Each cloud of rows lies close to a flat space through zero, with a little noise off it, and is much wider in some directions of that space than in others. After each cloud: how many dimensions does that space have?
In the rows, 128 means zero.

[[121 128 134 125 115 141 123 127 119 131 129 133 119 128 135 119 120 127
  130 122 134 126 145]
 [128 113 110 140 148 100 151 125 128 125 134 103 146 108 126 130 124 152
  102 123 130 142 121]
 [110 116 130 122 109 121 128 126 117 143 142 125 121 136 147 107 106 145
  123 117 133 141 144]
 [ 84  99 148 113  94 160 132 119 106 119 124 139  98 102 139  80 101 142
  120  94 159 152 191]
 [115 112 133 121 108 137 165 136 108 140 134 117 122 121 157 110 114 134
  124 117 139 124 176]
 [ 92  84 142  99 101 176 210 132  90 146 135  79 120  96 163 114 121 147
  128 116 138 109 222]
 [ 89 118 187  81  54 205 130 135 107 133 119 176  69 149 158  81 112  92
  177 112 148 119 220]
 [146 152 112 141 118  87 104 134 119 171 156 122 142 173 160 134 111 137
  124 136 114 117  98]
 [ 91 109 163 100  68 175 144 134  97 135 128 152  86 127 166  77  98 118
  145 101 157 130 218]
 [128 142 113 135 109 117 117 129  98 172 154 104 136 149 162 129 108 146
  117 124 124 108 132]
 [156 167 134 126 114 121  96 140 136 154 136 152 126 184 142 146 135  98
  158 151 107 102  98]
 [154 156 154 113 113 129 109 145 155 129 121 184 111 187 133 133 142  77
  177 153 112 117 107]
 [112 113 150 111 119 160 140 127 134 104 112 144 108 113 117 115 134 115
  142 122 138 135 158]
 [106 106 118 134 133 119 136 117 118 125 133 107 131 101 126 114 113 159
  102 111 139 148 140]
 [ 88  87 154 101  96 181 182 129 100 119 119 120 102  91 146  94 117 132
  132 104 153 128 221]
 [137 140 138 123 103 133 140 143 115 143 132 145 120 150 159 117 120 107
  142 127 134 109 157]
 [ 76  83 138 105  85 182 194 126  67 154 141  76 112  86 173  97 101 160
  113  96 153 112 242]
 [165 140  90 163 191  75 123 124 159 106 123 109 170 111  89 168 152 139
  101 145 113 137  49]
 [ 87  89 136 117 108 150 160 122 103 121 127 114 112  88 142  90 104 153
  109  96 156 147 195]
 [119 128 127 126 114 133 126 126 113 144 136 118 126 131 142 122 118 136
  125 123 131 122 143]
 [109 120 139 116  97 147 131 129 107 143 135 129 111 131 152 105 110 131
  130 114 140 125 170]
 [123 125 131 131 133 140 121 124 133 105 114 141 121 107 111 121 131 123
  124 119 140 138 132]
 [126 122 110 145 158 122 120 116 134 106 118 112 141  91  99 139 136 145
  103 121 134 140 108]
 [171 181 138 131 140 121  63 135 169 122 116 178 125 185 100 165 160  77
  171 166  98 110  49]
 [112 105 141 117 115 147 167 134 118 116 121 131 116 106 139 105 121 125
  128 114 145 132 180]
 [123 125 156 106 104 135 133 138 138 128 125 163 107 159 141 109 124 106
  157 132 128 135 146]
 [137 131 100 146 154 100 124 120 126 139 140  92 154 120 122 149 130 154
  104 134 117 126  94]]
 => 6

[[135 162 145  82 136 180 138 125  89 130 116 181 113 169 139 129  88 125
   77  83  82 115 158]
 [120 115 139 124  96 116 127 102 115 148 119 119 123 118 132 138 137 123
  103 169 137 146  83]
 [115 141 165 116 127 144 139 101 134 104 155 124 117  98 130 121 123 111
  140  90 133 123 144]
 [120 111 132 157 109 102 123 135 124 152 105 139 129 109 123 116 133 122
  137 114 138 149 116]
 [108 122 117 149 140  95 134 160 150 131 119 164 161 115 146 101  93 128
  145  91  91 115 133]
 [ 92 120 124 147 148 131 138 146 146 103 107 131 106 135 119 143 146 125
  114  96 120 103 164]
 [154 150 174  79 118 123 153  94 165  82 190 138  83 102 153 121 125 114
  130 125 115 141 124]
 [165 132 125  93 124 142 116  55  74 133 205 132 125  88 151 100 158 142
  127 103 118 114 120]
 [117 121 145 155 110 151 131 165 175 108  97 117  94 119 149 105 110 128
  104  92 122 123 158]
 [ 89 127 132 134 126 116 146 101 121 109 126 142 124 118 114 146 163  98
  110 112 115 102 109]
 [153 144 166  77 123 147 148 118 158 119 195 123 104 157 171 103  79 130
  103 149 146 133 126]
 [181 125 111 142 117 125 127 142 143 148 138 134 154 146 138  92  91 127
  140 129 114 101 102]
 [151 137 150  79 125 173 124 109  70 131 155 123  87 113 173  97 105 151
  124 106 120 133 153]
 [135 143 127 152 109 128 125 139 152 128 142  84 131 116 109 118 138 131
  146 138 143 137 122]
 [132 109 133 148 136 115 138 106 122 150 138 134 179 120 135 119 100 137
  164 117 136  78 122]
 [119 153 109 129 112 128 125 129  75 128 105  93 125 122 122 146 209 163
  130 177 118 144 109]
 [ 91 105 101  87 129 172 127 143  70 157 127 146 147  91 155  88 140 142
  118 103  81 140 145]
 [102 132 137 140 125 113 119 123 105 137 142 108 142 133 126 114 113  94
  147 127 172 138  97]
 [138 139 109 142 126 128 128 152 115 142  98  98 143 138 119 145 141 173
  147 172 108 118 128]
 [171 175 122 140 122 174 123 124 143 120 155 131 144 154 103 115 176 136
   97  82 131 122 158]
 [131 127 128 128 127 111 139 143 117 158 116 152 157 138 136 122 111 148
  138 139 107 127 121]
 [167 155 145 126 115 109 130 131 181 111 188 119  90 145 113 101  88  82
  128 120 148 147 105]
 [123 109 127 138 127 110 124 123 114 108 108  89 122  89 120 138 137 113
  193 156 145 123 104]
 [117 145 113 145 138 124 120 135  65 139  68 165 154 138  93 147 209 122
  139  99 139 159 135]
 [ 77 111 127 110 147 152  87 116 115 113 146 107 139  62 181 112 104 154
  129 104 129 149 168]
 [122 107 114 129 127 144 113 149 138 149 124 144 148 123 149  96  91 127
  111 103 119 134 137]
 [ 97 105 121 103 123 160 135 172 128 123 105 148 140 104 171  84 121 128
  122 109  98 144 141]]
 => 16

[[178 182 157 137  99 139 120 148 146 135 121 131 119 113 127 153 130 127
  127 129  87  98 115]
 [108 130 111 112 144 130 116 121 128 136 118  98 132 146 136 110 128  96
  155 124 136 120 184]
 [131 117 131 107 115 109 128 133 108 122 118 121 140 133 141 112 109 139
  125 131 133 157 127]
 [ 55  54  60  92 197 172 132 148 137 152 164 128 124 151 159 154 135 140
  145 157 159 150 113]
 [132 147 139 107 136 151 112 142 154 163 127 161 114 119 148 164 169 125
  127 137 128  94 123]
 [123 135 100  98 135 153 124 170 147 144 129 121 124 136 163 123 104 138
  152 153 110 127 144]
 [ 97 114  92  77 151 156 128 159 155 162 132 142 123 147 174 135 133 124
  147 143 126 123 158]
 [108 118 107 180 139 136 148 118 118 111 138 114 133 116  83 100 103 118
  124 130 126 120 131]
 [104  89 110 111 153 135 136 110 133 113 144 106 129 154 140 131 127 124
  161 120 156 130 154]
 [ 97  90 116  78 120 111 134 118 142 140 131 165 117 152 163 143 154 136
  112 121 155 164 118]
 [183 179 167 133  98 117 108 148 121 127 102 123 118 105 125 140 126 119
  108 118  93 131 123]
 [140 148 131 134 163 156 143 125 169 134 132 136 129 142 142 129 151 122
  167 115 114  62 187]
 [218 218 187 192  67 100  94 132 114  81 103  85 118  86  82  98  88 142
  130 124  89 113 118]
 [ 88  70  95  43 182 113 126 121 127 140 127 119 146 189 206 120 143 142
  158 118 162 175 182]
 [ 90  81 120 148 145 132 166 115 153 119 148 206 111 112 119 124 158 155
   98 121 165 121 109]
 [166 147 164 135  80  96 129 130  83 118 107 116 146 112 109 118 100 122
   96 121 107 158 102]
 [ 55 127  78 173 185 203  95 125 199 165 176 166  79 102 103 162 191 136
  156 177 172  38  98]
 [140 110 130  94 149 113 111 132  98 133 125 100 142 147 155 156 131 140
  119 125 124 182 103]
 [158 187 142 141 109 164  91 153 153 139 127 104  99 102 117 158 130 104
  153 144 106  76 128]
 [161 124 154  74 131 110 156 137 133 144 107 165 140 154 179 152 154 125
  106  90 101 151 153]
 [148 152 142  99  93 122 119 131 160 132 120 145 106 136 151 150 142 125
  130 117 118 125 133]
 [124 116 120 159 150 138 158 118 115 119 141 115 153 134 108 115 112 130
  138 126 121 109 134]
 [151 141 146  49 105  92 101 127 132 147 100 126 122 163 186 158 157 112
  116 100 118 178 147]
 [132 143 128 160  92 130 121 137 117 111 127 107 114 102  89 118  92 114
  117 140 119 134 106]
 [160 169 162 144  71 118 146 131 148 133 116 174 120 107 115 125 133 128
  105 122 105  98 115]
 [112 125 124  97 135 103  96 107 131 138 118 127 120 148 152 134 162 126
  125 119 150 155 136]
 [119 118 124 130 121 130 149 126 134 127 133 144 135 130 126 114 120 135
  130 130 132 118 131]]
 => 11

[[115  83 117 127 120 135 106 144  89 108 107 143 112 138 143 140 140 118
   99 125  87 128 153]
 [166 176 112 121 131 154 152 127 122 153 103 121  98 137 154 121 134 151
  146 150 126 145 119]
 [123 122 155 119 151 140 132 106  88 133 154  98 163 153 125 133 117 113
  136 158 136 125 176]
 [126 152  98 121 120 136 138  98 157 147 110 114 112 129 158 142 131 150
  119 116 170 150 121]
 [ 87 113 119 148 172 145 111 149 137 115 139 132 130 125 141 111 126 113
  115 154 104 120 158]
 [135  81 121 131 129  90 103 113 133  94 133 141 136 127 109 169 163 147
  100 106  74 123 149]
 [109 111  60  95 113 112 103 151 150 108 105 118 123 125 144 122 101 149
  137 143 111 128 149]
 [125 119 142 140 115 125 140 108 109 123 137  96 118 123  92 151 139 100
  117 102 118 135 116]
 [ 84 111 152 118 119 118 118 143 151  92 130 129 155 116 151 131 111 113
  138 138 147 118 154]
 [167 109  89 120 143 117 110 113 142 144  94 133 113 105 155 135 157 164
   86  98 127 138 128]
 [149 146 150 142 162 168 141 116  99 152 128  87 133  95 135 106 116 121
  154 174  92 120 140]
 [108 105 144 126 140 120 118 142 152 148 140 142 140 136 120 112 143 109
  172 177 135 130 134]
 [103 151 188 128 124 144 141 144 116 123 147 134 142 138 106 108 123 108
  172 155 119 133 131]
 [138 141  82 146 111 114 117 172 151 132 101 117  80 129 177  73 130 130
   97 172 114 177 134]
 [127 130 147 117 130 163 123 107  91 134 153 151 136 141  93 150 104 166
  120  96 129 117 141]
 [106 106 127 126 102 104 119 141 150 108 127 165 129 125 131 157 108 144
  115 121 158 119 116]
 [141 157 162 119 108 120 149 122 105 157 150 103 146 139 119 138 111 129
  157 103 125 143 108]
 [133 149 111 147 126 127 146 119  93 172 137 113 128 129 144  99 138 110
  132 128 157 145 127]
 [147 107 109 101 145 133  85 102 108 147 125  91 136 125 142 148 120 158
   95 147 143 126 157]
 [132 127 130 139 109 118 123 132 116 109 130 110 148  92  92  83 126 136
  155 145  87 126 154]
 [122 145 156 137 141 137 162 137 121  89 107 126 157 145 151 137 100 137
  103 128 164 125 167]
 [160 141 156 127 124 143 172 113  98 160 121  90 152 126 146 125  95 132
  144 118 150 147 143]
 [119  83 122 151 107 110  96 166 169 116  80 137 121 133 157 105 167 111
  118 153 103 134 121]
 [123 194  90 108 169 134 140 133 111 160 127 113 131 134 131  77 104 137
  154 163 112 145 120]
 [129 167 115 137 136 128 137 168 106 136 132  97 126 124 109 100 120 116
  150 140 117 123 119]
 [120 118 135 149 120  88 130 101 124 139 170  90 125 163 115 150 202  66
  136 115 100 149 121]
 [142 140 149 135 137 171 144 109 122 138 129 155 109 190 127  92 155 121
  124 147 121 160 149]]
 => 20

[[127 175 132 149 180 148 105 130 127 126 154  96 133 134 154 147  91 155
   99 120 133 135 123]
 [ 96 136 100  88 123 174 103 109 155 121  88 121  96 127 208 113 113 124
  165 157  96 123 121]
 [133 135 138 157 133 143 131 140 119 133 131 118 136 135 122 128 124 148
  117 118 134 126 141]
 [126 158 149 112 116 112 117 140 115 133  84  99 106  97 181 112 122 146
  144 135  99  89  66]
 [137  95 150 142  97  99 143 154  91 145  96 132 115 140 132 145 139 113
  136 116 128 138 104]
 [154 136 135 152 146 118 152 124 117 149 137 156 118 123 100 122 130 139
  109 125 167 145 132]
 [150 117 156 131 131 136 123 120 142 144 147 138 109 108 141 118 125 129
  142 119 137 129 142]
 [160 108 153 138 108  87 141 125  99 140 119 130 126 143 103 141 171 166
  112  93 124 136 115]
 [109 165  93 123 141 141 144 122 143 121 119 129 140 113 114 109 118 132
  113 161 143 112 121]
 [113 162 130 162 178 120 118 134 119 113 154 103 154 139 108 155 117 154
   80 110 139 136 112]
 [131 111 164 139 128 124  92 135 126 100 129 124 148 145 134 152 146 169
  108  75  76 134 102]
 [151 124 113  99 113 118 129  99 139 154 123 123  93 116 138 121 115 137
  150 135 122 123 141]
 [115 163 146 145 179 129 133 131 138 130 166 133 133 115 144 143 122 124
   84 123 164 154 121]
 [109 162 112  91 148 187 113 128 181  82 135 140 166 104 162 104 111 114
  122 172 107 108 113]
 [107 162 113 124 135 143 103 121 140 108 117 110 141 122 153 132 108 138
  123 134  92 113  92]
 [111 118 137 107 146 129 109 141 137  98 129  89 153 141 124 150 132 151
  114 121  99 117 126]
 [132 113 134 149 134 158 146 161 122 100 118 155 173 144 122 134 128 102
  113 144 149 136 109]
 [141 116 118 125  91 117 141 130 115 141 116 127 129 130 153 142 120  88
  142 141 133 127 106]
 [150 111 122 127 113 120 143 130 112 132 109 139 128 137 124 120 137 136
  132 125 139 121 121]
 [128 146 146 161 145 118 105 129 113 134 139  90 130 139 125 157 115 165
  105  95 109 133 117]
 [122  90 128 102  85 166 117 153 139 110  92 167 126 132 178 107 118 108
  154 131  85 126 128]
 [147 115 167 181 127 114 131 145 103 145 137 115 132 132 113 143 127 148
  110  89 143 130 123]
 [120  98 114 120 129 157 134 149 123 122 114 146 122 163 113 119 125 142
  132 128 122 145 183]
 [115 140 105 104 154  94 122 111 132 119 138 101 129 121 119 140 119 129
  119 130 137 114 105]
 [125 136 125 128 107 128 145 121 147 125 124 149 148 105 104 124 142 103
  122 151 127 125 109]
 [125 151 101  76 136 110 103  96 150 120 147 132 109 109 164 109 122 135
  134 126 107 116 122]
 [138 143 162 168 113 124 117 156 108 119 131 125 161 131 118 144 128 134
  108 105  96 129  96]]
 => 15
